There are 9 hidden switches. A switch that is on adds its own fixed numbers to the row, and there is some noise. The rows also spread widely along 11 directions, which tell nothing about the answers.
Known rows, each followed by its switches (1 for on, 0 for off):
[3.68, -0.63, 0.55, -4.23, -1.26, -0.80, -0.06, -1.77, -1.65, 0.15, -2.76, 0.90, 1.18, 2.02, -3.49, 1.60, 0.96, -1.08, 1.26, -1.65, 0.65, -2.01, 0.46, -1.19, -1.21, -0.49, -2.05, -0.77, -1.14, 0.31, -0.04]
0 0 1 0 0 0 0 1 1
[2.25, 2.52, 0.92, 0.22, -0.38, 0.31, -0.27, -1.78, -0.19, 1.91, 0.47, -0.76, -0.38, 2.79, -3.06, 0.25, 1.20, 0.14, 1.76, -0.11, 1.43, -1.10, -0.26, -0.27, 0.02, 3.23, -2.27, -1.32, -2.01, -0.33, -0.12]
0 0 0 1 0 0 0 1 0
[3.54, 0.46, 2.57, -0.98, -0.28, -0.86, 0.89, -0.91, -1.58, -4.86, -2.37, 2.18, 0.32, 1.96, -0.43, 0.84, 0.21, -1.48, 1.66, -0.89, 1.75, 0.09, -0.44, -1.09, -0.76, -0.40, -1.30, 0.56, 1.21, 5.12, 0.41]
0 1 1 1 0 1 0 1 0
[0.66, 0.13, 1.91, 2.24, -1.11, 1.72, 1.00, -2.93, 2.14, -0.35, -2.58, -0.71, -0.60, -0.74, -2.10, -1.30, -0.04, 1.14, 0.67, 1.54, 0.16, -0.46, 2.68, 0.58, -1.93, 4.09, -1.85, 1.53, -0.13, 0.20, 1.24]
0 0 1 1 0 0 1 1 1
[1.14, -0.44, 1.92, -0.85, -1.62, -0.27, 1.37, -2.57, 0.26, -1.50, 0.81, 1.32, 2.32, 4.18, -3.96, 0.31, -1.05, -1.15, 1.89, 0.08, 1.40, -1.45, -0.30, -1.29, -2.14, 0.08, -2.58, 1.12, -1.17, 2.98, 0.92]
1 0 0 1 0 0 1 0 0
[1.71, 2.42, 2.33, 2.48, -1.05, 0.75, 0.27, -0.76, -0.26, 1.19, 1.17, -1.64, -0.05, 1.47, -1.17, -1.44, 0.57, -0.25, 1.72, 0.84, 1.23, 1.19, -0.90, -0.29, -0.38, 3.60, -1.20, 0.40, -0.53, 0.95, -0.07]
1 0 0 1 0 1 0 0 1
[0.50, 2.78, 0.69, 3.36, -0.76, 1.56, 1.68, -1.70, 0.57, 1.03, 0.95, 0.00, -0.34, 2.27, -2.87, -0.90, 1.31, 0.13, 0.57, 1.39, 2.11, 0.70, -1.70, -1.74, -2.56, 3.64, -1.40, -0.65, -1.02, 0.69, -0.72]
0 0 1 0 1 0 1 0 0
[2.66, 1.12, 1.88, -2.76, -1.57, -0.31, -0.64, 3.44, -1.50, -2.13, -3.82, -1.37, 1.12, 1.34, 0.45, -0.37, 0.61, -0.97, -0.62, -0.36, 0.17, 2.41, -0.31, 0.37, 0.99, 0.11, 1.58, -0.16, 2.03, 1.70, 0.69]
0 1 0 1 1 1 0 1 1
[1.25, -0.19, 0.81, 1.00, -2.75, 1.60, -3.42, 0.04, -0.31, 2.90, 0.37, -3.98, 1.46, -0.97, -1.02, -1.61, -0.02, 1.07, -0.09, 1.38, -0.82, 0.99, 1.74, 0.08, -0.27, 1.39, -1.32, 0.07, 1.42, -2.00, 0.70]
0 1 1 0 0 0 0 1 1
[4.59, -1.48, 2.38, -3.08, -2.43, 0.66, -1.64, -1.92, -2.53, -0.02, -2.05, -0.34, 2.28, 0.55, -2.73, 0.77, -0.52, -0.36, 1.67, -0.10, 0.41, -0.72, 0.68, -2.08, -1.91, -2.17, -2.68, -0.28, 2.89, 0.59, 1.19]
0 1 1 0 0 1 0 1 1
[1.75, 0.24, 0.47, 1.50, -1.82, 1.15, 0.28, -0.02, 2.20, -0.13, -2.63, -1.21, -0.60, -0.56, -3.63, 2.08, 0.30, 1.11, 1.98, 1.19, 1.09, -0.34, 0.21, -0.79, -1.89, 1.83, 0.58, -0.82, 1.75, 0.42, -0.98]
1 1 0 1 0 0 1 0 1
[3.16, 0.46, 2.68, -0.76, -0.72, -0.23, 1.36, 0.93, -0.48, -1.55, -3.66, 0.97, -0.50, 0.67, -1.71, 2.33, 0.34, -0.32, 1.81, 0.00, 1.48, -0.18, -1.51, -0.60, -0.31, 0.42, 1.46, -0.62, 2.87, 1.69, -0.12]
1 0 0 1 0 1 0 1 1
[0.03, 0.97, -0.09, 0.49, 0.99, 0.28, 1.12, 0.55, 1.25, -1.07, -2.84, -0.08, -1.33, 1.84, -2.25, 0.68, 0.63, 0.89, -0.07, 1.48, 0.46, 0.68, 0.61, 0.81, -1.62, 1.90, -0.47, -1.01, 0.58, 1.36, -0.38]
0 1 1 0 1 0 0 0 1
[3.01, -0.27, 1.92, -4.38, 0.65, -2.06, 2.21, -0.17, -2.33, -0.63, -3.87, 1.20, 1.69, 2.76, -0.34, -1.12, 1.98, -2.30, 1.18, -0.87, 0.64, 0.07, -0.34, 0.28, -0.55, 0.33, 0.58, -0.22, 0.28, 0.15, 0.14]
0 0 1 1 0 1 1 0 1
[2.65, 0.15, 2.09, -2.61, -1.78, 0.23, 2.53, -0.24, -1.12, 0.13, -3.56, 1.91, 1.23, 1.65, -2.33, -0.41, 0.98, -1.30, 0.14, 0.25, 0.87, -0.26, -1.72, -0.94, -2.26, 0.51, 0.95, -0.12, 1.12, -0.38, 0.37]
0 0 1 1 0 0 0 1 1
[3.44, -1.46, 2.14, -1.23, -0.32, -2.24, -1.53, 1.58, -4.61, -2.11, -0.02, -1.00, 2.54, -0.37, 3.47, -0.88, 0.96, -3.32, 1.96, -1.86, 0.91, 1.87, -1.30, -0.74, 1.45, -2.61, 0.21, 0.12, 2.50, 2.66, -1.01]
1 0 1 1 0 0 1 0 1
[2.77, 2.11, 3.42, 0.04, 0.86, -1.35, 0.99, 1.90, -3.58, 0.35, -0.19, 0.34, 0.28, 3.84, -0.54, 1.32, 0.36, -0.95, 2.25, 0.98, 2.90, 1.49, -4.39, -0.98, 1.21, 0.26, 1.59, -2.13, 4.86, 1.07, -0.31]
0 0 0 0 0 1 1 1 1
[2.43, -1.63, 2.41, -2.06, -2.46, -0.67, 0.04, 0.05, 0.33, -1.98, -2.62, 0.52, 1.55, 1.17, -2.41, 1.90, -0.85, -0.27, 1.73, -0.55, 0.52, -1.39, 0.11, 0.18, -0.59, -0.74, 0.28, 1.05, 1.52, 2.00, 0.94]
1 1 0 1 0 0 0 1 1
[3.08, 1.30, 2.91, 0.99, -0.89, 0.22, 1.21, -1.27, 0.42, -1.45, -2.91, 0.82, -1.46, -0.56, -1.02, 1.47, 0.72, 0.54, 2.31, -0.73, 1.61, -0.96, -0.62, 0.20, -0.16, 2.58, -0.04, 0.76, 0.78, 1.26, 0.50]
0 1 0 0 1 0 0 1 1
[1.78, -0.95, 2.27, 0.15, -2.47, -3.01, -0.14, -0.37, 0.11, 0.13, -0.67, -0.25, 1.27, 2.37, -2.42, 2.12, 1.64, -0.12, 3.05, -1.98, 1.78, -2.31, -1.06, 0.49, 1.14, 1.46, 1.75, 1.23, -0.08, 1.58, -0.67]
0 1 1 0 0 1 1 1 1
[1.77, -1.30, 1.87, 2.99, -4.00, 1.33, 0.14, -0.65, 1.16, -1.09, -2.93, -0.57, 0.23, -3.99, -0.26, 0.26, 0.68, 0.47, 0.63, -1.01, 0.36, -0.02, 0.70, -1.44, -1.57, 0.85, 1.16, 2.06, 0.98, 0.96, -0.26]
1 0 0 0 1 1 0 1 1
[0.77, -1.28, -0.18, -0.12, -2.33, -1.05, 1.73, -0.96, 0.12, -1.11, -1.64, 2.27, 0.83, 1.72, -3.35, 1.80, 1.06, -0.63, 0.74, -1.39, 1.51, -1.92, -0.84, -1.91, -2.20, -0.25, 0.32, 0.29, -1.30, 1.70, -1.41]
0 0 0 0 0 0 0 1 1
[4.77, 1.27, 2.47, -1.77, -0.93, -0.46, -0.81, 0.82, -4.41, -0.33, -1.07, -0.62, 1.25, 0.25, 1.63, -0.90, 1.53, -2.51, 1.33, -1.20, 1.22, 1.59, -2.16, -1.18, 0.91, -0.12, -0.20, -0.92, 1.66, 0.65, -0.44]
0 0 1 1 0 0 0 1 1
[3.18, 1.23, 1.86, 0.40, -1.27, 1.53, -2.57, 0.87, -2.28, -0.55, -0.82, -2.97, 0.78, -1.76, 1.49, -1.24, -0.77, -0.57, 0.52, 0.56, 0.20, 2.57, 0.88, -1.03, 0.70, 0.58, -1.50, -0.08, 2.90, 0.55, 0.72]
1 0 0 0 0 0 1 1 1
[0.99, -0.44, 0.53, 3.21, -2.42, 1.25, 2.42, -0.23, 2.15, -3.20, -4.09, 2.13, -1.20, -3.21, -0.14, 0.69, 0.83, 0.51, -0.15, -0.36, 1.00, -0.14, 0.45, -1.78, -2.31, 1.28, 2.11, 1.63, 0.76, 2.38, -0.75]
1 0 0 0 0 1 0 1 0
[0.52, -0.40, -0.29, 1.81, 1.52, -0.77, 1.12, -1.87, 0.28, 2.60, -0.93, -0.04, -0.61, 0.99, -2.20, -0.25, 2.00, -0.04, 2.17, 0.38, 0.96, -1.08, 0.63, 0.27, -2.08, 2.04, -1.19, -1.81, -1.04, -1.33, -1.93]
1 0 0 1 0 0 0 0 1

New rows. What belongs after each?
[2.08, 1.25, 3.17, 2.97, 0.04, 1.77, -0.40, -0.56, -1.08, -0.04, 0.31, -0.64, -1.31, -0.22, -0.81, 1.25, -1.26, 1.19, 1.90, 2.31, 1.43, 0.75, -1.43, -0.62, -0.22, 1.26, -1.31, -0.72, 4.74, 1.08, 0.82]
0 0 1 0 0 0 0 1 1
[1.64, 1.54, 1.42, 0.37, -0.01, -0.11, -0.77, 0.94, -3.64, 1.52, 0.87, -1.45, 1.74, 3.07, -0.24, -1.84, 0.99, -1.74, 0.43, 0.50, 1.36, 2.45, -1.83, -1.03, -0.34, 0.34, -1.39, -2.08, 1.20, 0.25, -0.55]
0 0 0 1 1 0 0 1 1
[-0.14, 0.92, -1.18, 2.42, 1.12, -0.88, 1.29, -1.31, 0.06, 0.80, -0.46, 0.14, -1.06, 0.76, -0.27, -1.68, 2.82, -0.65, 0.35, -0.53, 0.85, 0.20, 0.71, 0.22, -1.48, 3.51, -0.94, -0.31, -3.40, 0.19, -2.21]
0 0 1 0 0 0 0 0 1
[0.40, -0.04, 1.23, 1.85, -1.96, -0.23, 0.27, -0.55, 1.89, -1.13, -0.21, -0.86, -0.43, 0.77, -2.36, 1.61, 0.19, 0.82, 1.63, -0.20, 0.67, -0.88, 0.31, 0.33, 0.27, 2.21, -0.01, 1.77, -1.04, 2.53, -0.07]
0 0 0 1 0 1 0 0 1
[2.16, 1.95, 4.16, 1.73, 1.67, -1.60, 0.17, -1.19, -0.83, 0.67, 2.00, -0.38, -1.40, 2.69, -0.41, 1.88, 0.41, 0.70, 4.05, -0.44, 2.20, -1.15, -2.25, 1.42, 2.96, 2.38, -0.57, 0.14, 0.91, 1.49, 0.73]
0 0 0 0 1 1 0 0 0
[0.48, -2.06, 3.72, 1.80, -0.81, 1.41, 0.38, -1.91, 1.99, -0.05, -3.35, -0.63, -0.60, -1.67, -1.58, 0.52, -1.59, 2.99, 1.65, 2.12, -0.33, -1.11, 2.59, 1.61, -1.19, 1.08, -0.48, 1.57, 4.19, -0.48, 2.70]
0 1 0 0 1 1 0 1 1
[-0.93, -0.66, 0.31, 1.98, -1.96, -1.03, -1.44, 1.25, -2.03, 2.34, 2.50, -2.15, 2.78, 2.17, 0.14, -2.89, 1.02, -1.24, -0.29, 0.11, 0.45, 1.62, -0.79, -0.25, 0.04, 0.32, 0.18, -0.15, -0.57, -0.32, -0.96]
0 0 0 1 0 0 0 1 1
[-0.58, -0.75, 3.60, 4.64, -0.33, -1.76, 0.10, 1.34, -0.42, 2.07, 1.16, -1.18, 0.39, 0.30, 1.55, -0.33, 1.83, 0.55, 2.10, 0.24, 1.34, 0.31, -2.62, 1.67, 2.18, 1.59, 3.61, 0.35, 2.97, -0.23, -0.56]
0 0 1 1 1 1 0 1 0
[1.19, -0.94, 2.62, 0.52, 1.14, -2.10, 0.03, 0.14, -3.10, -0.96, 0.58, 1.02, 1.14, 1.67, 2.10, -0.70, 0.45, -1.21, 1.69, -0.78, 1.26, 0.33, -1.07, 0.12, 1.17, -1.41, 0.08, 0.10, 2.06, 1.67, 0.19]
0 0 0 0 0 1 0 1 0
[0.69, -0.21, 1.28, -3.60, -2.55, 1.16, 0.19, 0.74, 0.78, 1.75, -1.26, -0.73, 2.68, 2.87, -3.73, -0.26, -0.73, 0.12, -0.99, 1.39, -0.71, -0.17, -0.45, -0.04, -1.59, -0.36, -0.09, 0.41, 0.46, -1.16, 1.75]
1 0 1 0 1 0 0 0 0
[2.73, 0.71, 0.17, 2.16, -1.59, 1.62, -1.27, -0.55, 0.46, -4.18, -2.18, -1.11, -1.01, -0.59, -2.77, 2.96, -0.19, 0.82, 1.31, 0.47, 1.46, 1.12, 1.04, -2.73, -2.03, 0.28, -2.44, -0.41, 2.00, 5.01, -0.84]
0 1 1 0 1 1 1 0 1
[0.69, -1.45, 0.86, 2.01, -2.48, 1.96, -1.28, 0.88, 1.31, -2.51, -1.65, -1.65, 0.34, -4.11, 1.63, -0.84, -0.82, 1.05, -0.34, 0.96, -0.91, 1.47, 2.19, -0.03, -0.31, -0.31, 0.54, 1.90, 2.43, 1.01, 0.88]
0 1 0 1 0 0 0 0 0
[0.94, -0.57, 0.60, 1.44, -2.55, -1.36, -1.46, -1.22, 0.65, 0.80, 1.07, -1.32, 0.92, 0.80, -2.17, 1.11, 0.91, -0.02, 1.92, -2.09, 0.91, -1.83, 0.53, 0.08, 0.51, 1.87, -0.75, 1.30, -2.93, 1.20, -0.90]
1 0 0 0 0 0 0 1 1
[-0.15, 0.65, -1.30, 1.46, 0.20, -1.01, -0.80, 0.79, 1.68, -0.46, -0.77, -1.71, -1.53, 0.57, -1.18, 1.31, 1.02, 0.53, 0.80, -0.75, 0.29, -0.23, 1.64, 1.19, 0.94, 2.68, -0.36, 0.10, -2.58, 1.63, -1.42]
1 0 0 0 0 0 0 0 1
[-0.47, -2.54, 0.70, 3.13, 0.34, -1.19, 0.44, -1.52, -1.27, 1.01, 1.81, 0.36, 1.10, 1.20, -1.15, 0.17, 0.66, -0.31, 2.36, 0.47, 1.41, -0.72, -0.89, -0.86, -1.66, -1.13, -0.90, -0.70, 1.20, 0.61, -1.61]
0 0 0 1 0 0 0 0 1
[1.23, -0.66, 2.25, 0.22, -1.41, 0.64, 1.79, -1.12, 1.13, -3.87, -2.42, 1.62, -0.60, -0.21, -1.54, 2.01, -0.91, 0.28, 0.83, -0.09, 0.64, -0.72, -0.06, -0.31, -1.20, 0.38, -0.56, 2.34, 0.84, 3.80, 0.94]
0 0 1 0 1 0 0 0 1
[-0.73, 0.97, 0.41, 1.10, -0.61, -0.84, -0.34, 3.01, 1.66, -0.25, -1.27, -1.69, -0.53, 2.70, -2.22, 1.59, 0.36, 0.56, -0.04, 1.14, 0.65, 0.76, -0.62, 1.60, 1.02, 2.41, 1.94, -0.59, 0.69, 1.78, -0.88]
1 0 1 1 0 0 0 1 1
[0.97, -2.44, 0.30, 0.61, -3.51, 0.43, -0.80, -1.90, -1.05, 1.58, 0.72, -0.01, 2.80, -0.57, -1.57, -0.87, 0.61, -0.48, 0.55, -0.95, 0.41, -1.23, 0.21, -2.37, -1.99, -1.52, -1.00, 0.53, -0.49, -0.96, -0.23]
0 0 0 0 0 0 0 1 0
[0.11, -0.05, 1.34, -0.77, -1.50, 0.44, 0.40, 0.39, -0.40, -1.42, -0.79, -0.81, 1.32, -0.35, 2.09, -3.51, -0.45, -0.89, -1.46, 0.07, -1.07, 1.73, 1.64, 0.96, 0.14, 1.42, -0.39, 3.11, -1.23, 0.72, 1.60]
0 0 0 0 0 0 0 0 1
[2.63, 0.68, 1.10, 0.99, 1.11, -0.64, 0.82, -2.23, -0.58, -1.40, -1.64, 1.25, -0.85, 0.34, -0.27, 0.05, 1.34, -0.98, 2.19, -1.23, 1.46, -0.91, 0.87, -0.27, -0.67, 1.77, -2.02, -0.50, -1.44, 1.81, -0.73]
1 0 0 1 0 0 0 1 0
[1.59, 0.87, -0.12, 3.79, -1.72, 1.17, -0.29, 0.95, 1.26, -2.52, -2.80, -0.84, -1.84, -3.48, 0.68, 0.89, 1.77, 0.65, -0.02, -0.38, 0.71, 1.27, 0.63, -1.17, -0.13, 2.09, 1.48, 0.28, 0.72, 2.38, -1.54]
0 0 1 1 0 1 0 1 0
[0.69, 0.88, 0.44, 4.49, -1.33, 0.89, -0.94, -0.43, 1.17, 0.38, 0.43, -2.10, -1.24, -1.62, -0.90, 0.94, 0.92, 0.74, 1.44, -0.32, 0.94, 0.37, 0.07, -0.50, -0.40, 2.52, -0.64, 0.30, -0.68, 1.20, -1.42]
1 0 0 0 1 0 0 0 1
[-0.48, -1.63, 0.83, -0.33, -2.00, -0.49, 1.57, -0.68, 1.54, -0.35, -0.87, 0.69, 1.69, 2.88, -3.61, 0.14, -0.29, 0.25, 0.71, 0.86, 0.55, -1.24, 0.07, 0.21, -2.22, 0.31, 0.14, 0.93, -0.34, 0.84, 0.29]
0 1 0 1 0 0 0 0 1
[0.43, -0.40, -1.17, 3.38, 0.62, 1.33, 1.00, -1.69, 1.49, 0.23, -3.07, -0.10, -1.75, -2.45, -1.64, 0.10, 1.70, 0.86, 0.52, 0.69, 0.37, 0.11, 2.07, -0.88, -3.64, 1.95, -1.38, -1.15, -0.31, 0.12, -1.93]
1 0 1 0 1 0 0 0 1
[3.67, 2.04, 2.22, 0.84, -0.99, 0.77, -2.14, 0.33, -0.34, -4.40, -0.56, -1.91, -1.29, 0.00, -0.53, 2.48, -0.63, 0.05, 2.04, -0.42, 1.22, 1.31, 0.04, -0.38, 1.30, 1.37, -2.39, 0.54, 1.12, 5.50, 0.36]
0 1 1 1 1 0 0 0 1
[2.49, 1.23, 0.55, 1.17, -2.14, 1.21, -2.02, -0.07, 2.30, -1.90, -2.09, -2.90, -1.59, -1.92, -1.74, 1.98, 0.74, 1.23, 1.30, -0.60, 0.07, -0.01, 1.92, 0.46, 0.66, 3.20, -1.17, 0.85, -1.05, 2.31, -0.32]
0 1 1 1 1 0 0 0 1
[4.18, -0.01, 2.24, 0.24, -3.87, 1.96, 0.42, -1.37, 0.41, -3.07, -3.48, -0.34, 0.66, -2.23, -2.14, 1.25, 0.35, -0.73, 1.33, -0.67, 0.90, 0.40, 0.19, -2.76, -2.47, 0.63, -0.90, 1.39, 1.13, 3.20, 0.07]
1 0 1 1 1 1 1 0 1
[2.73, 2.45, 1.14, -2.34, -2.17, 1.72, -1.29, 2.75, 0.24, -2.03, -3.43, -2.14, -0.26, -0.45, -0.02, -0.13, -0.33, 0.35, -1.41, 0.35, -0.58, 2.08, 1.02, 0.20, 1.76, 1.79, 0.67, 0.44, 0.84, 1.18, 1.42]
0 0 0 1 0 1 0 1 0
[-0.09, 1.25, -1.00, 1.62, 0.12, 0.11, -1.42, 1.93, 0.36, -0.24, 0.77, -2.12, -0.87, 2.90, -3.12, 2.49, 0.17, 0.72, 0.56, 1.49, 0.93, 1.07, -0.84, -0.36, 0.11, 1.18, -0.71, -1.96, 0.78, 2.45, -1.80]
0 0 1 1 0 0 0 0 1
[1.83, 0.91, 0.94, -1.12, 0.66, -1.61, -1.34, 2.25, -3.54, 0.52, -0.45, -1.49, 1.93, 1.27, 3.68, -3.99, 2.32, -2.26, -0.28, -0.71, 0.15, 2.68, -0.15, 1.09, 1.47, 0.64, 0.51, -0.93, 0.16, -0.35, -0.40]
0 1 1 1 0 0 0 1 0
[4.19, -0.48, 1.50, -2.52, -4.42, -0.06, -2.61, -0.62, -1.28, -0.53, 0.07, -2.10, 2.57, 0.81, -2.71, 1.53, 0.72, -1.30, 1.99, -2.17, 0.55, -0.63, -0.53, -1.69, -0.13, -0.83, -1.77, 0.81, -1.01, 2.10, -0.08]
0 1 1 1 1 0 0 0 1
[0.17, -1.54, 1.24, 0.80, -0.83, -0.70, -1.13, -1.01, -1.58, 2.66, 0.33, -1.86, 3.01, 2.96, -2.25, -1.95, 0.71, -0.33, 1.30, 0.84, 0.77, 0.32, 0.63, -0.06, -1.69, -0.11, -1.68, -1.31, 1.22, -1.27, -0.10]
0 1 0 1 1 0 1 1 1
[4.31, -0.46, 3.30, -1.63, -0.11, 0.69, 0.89, -1.60, -2.55, -1.15, -3.57, 0.83, 1.18, 0.78, -1.76, 0.27, -0.45, -1.02, 2.13, 1.17, 1.22, 0.48, -0.07, -1.74, -2.46, -0.94, -1.91, -1.08, 4.42, 1.31, 0.91]
1 0 1 1 0 1 1 1 1
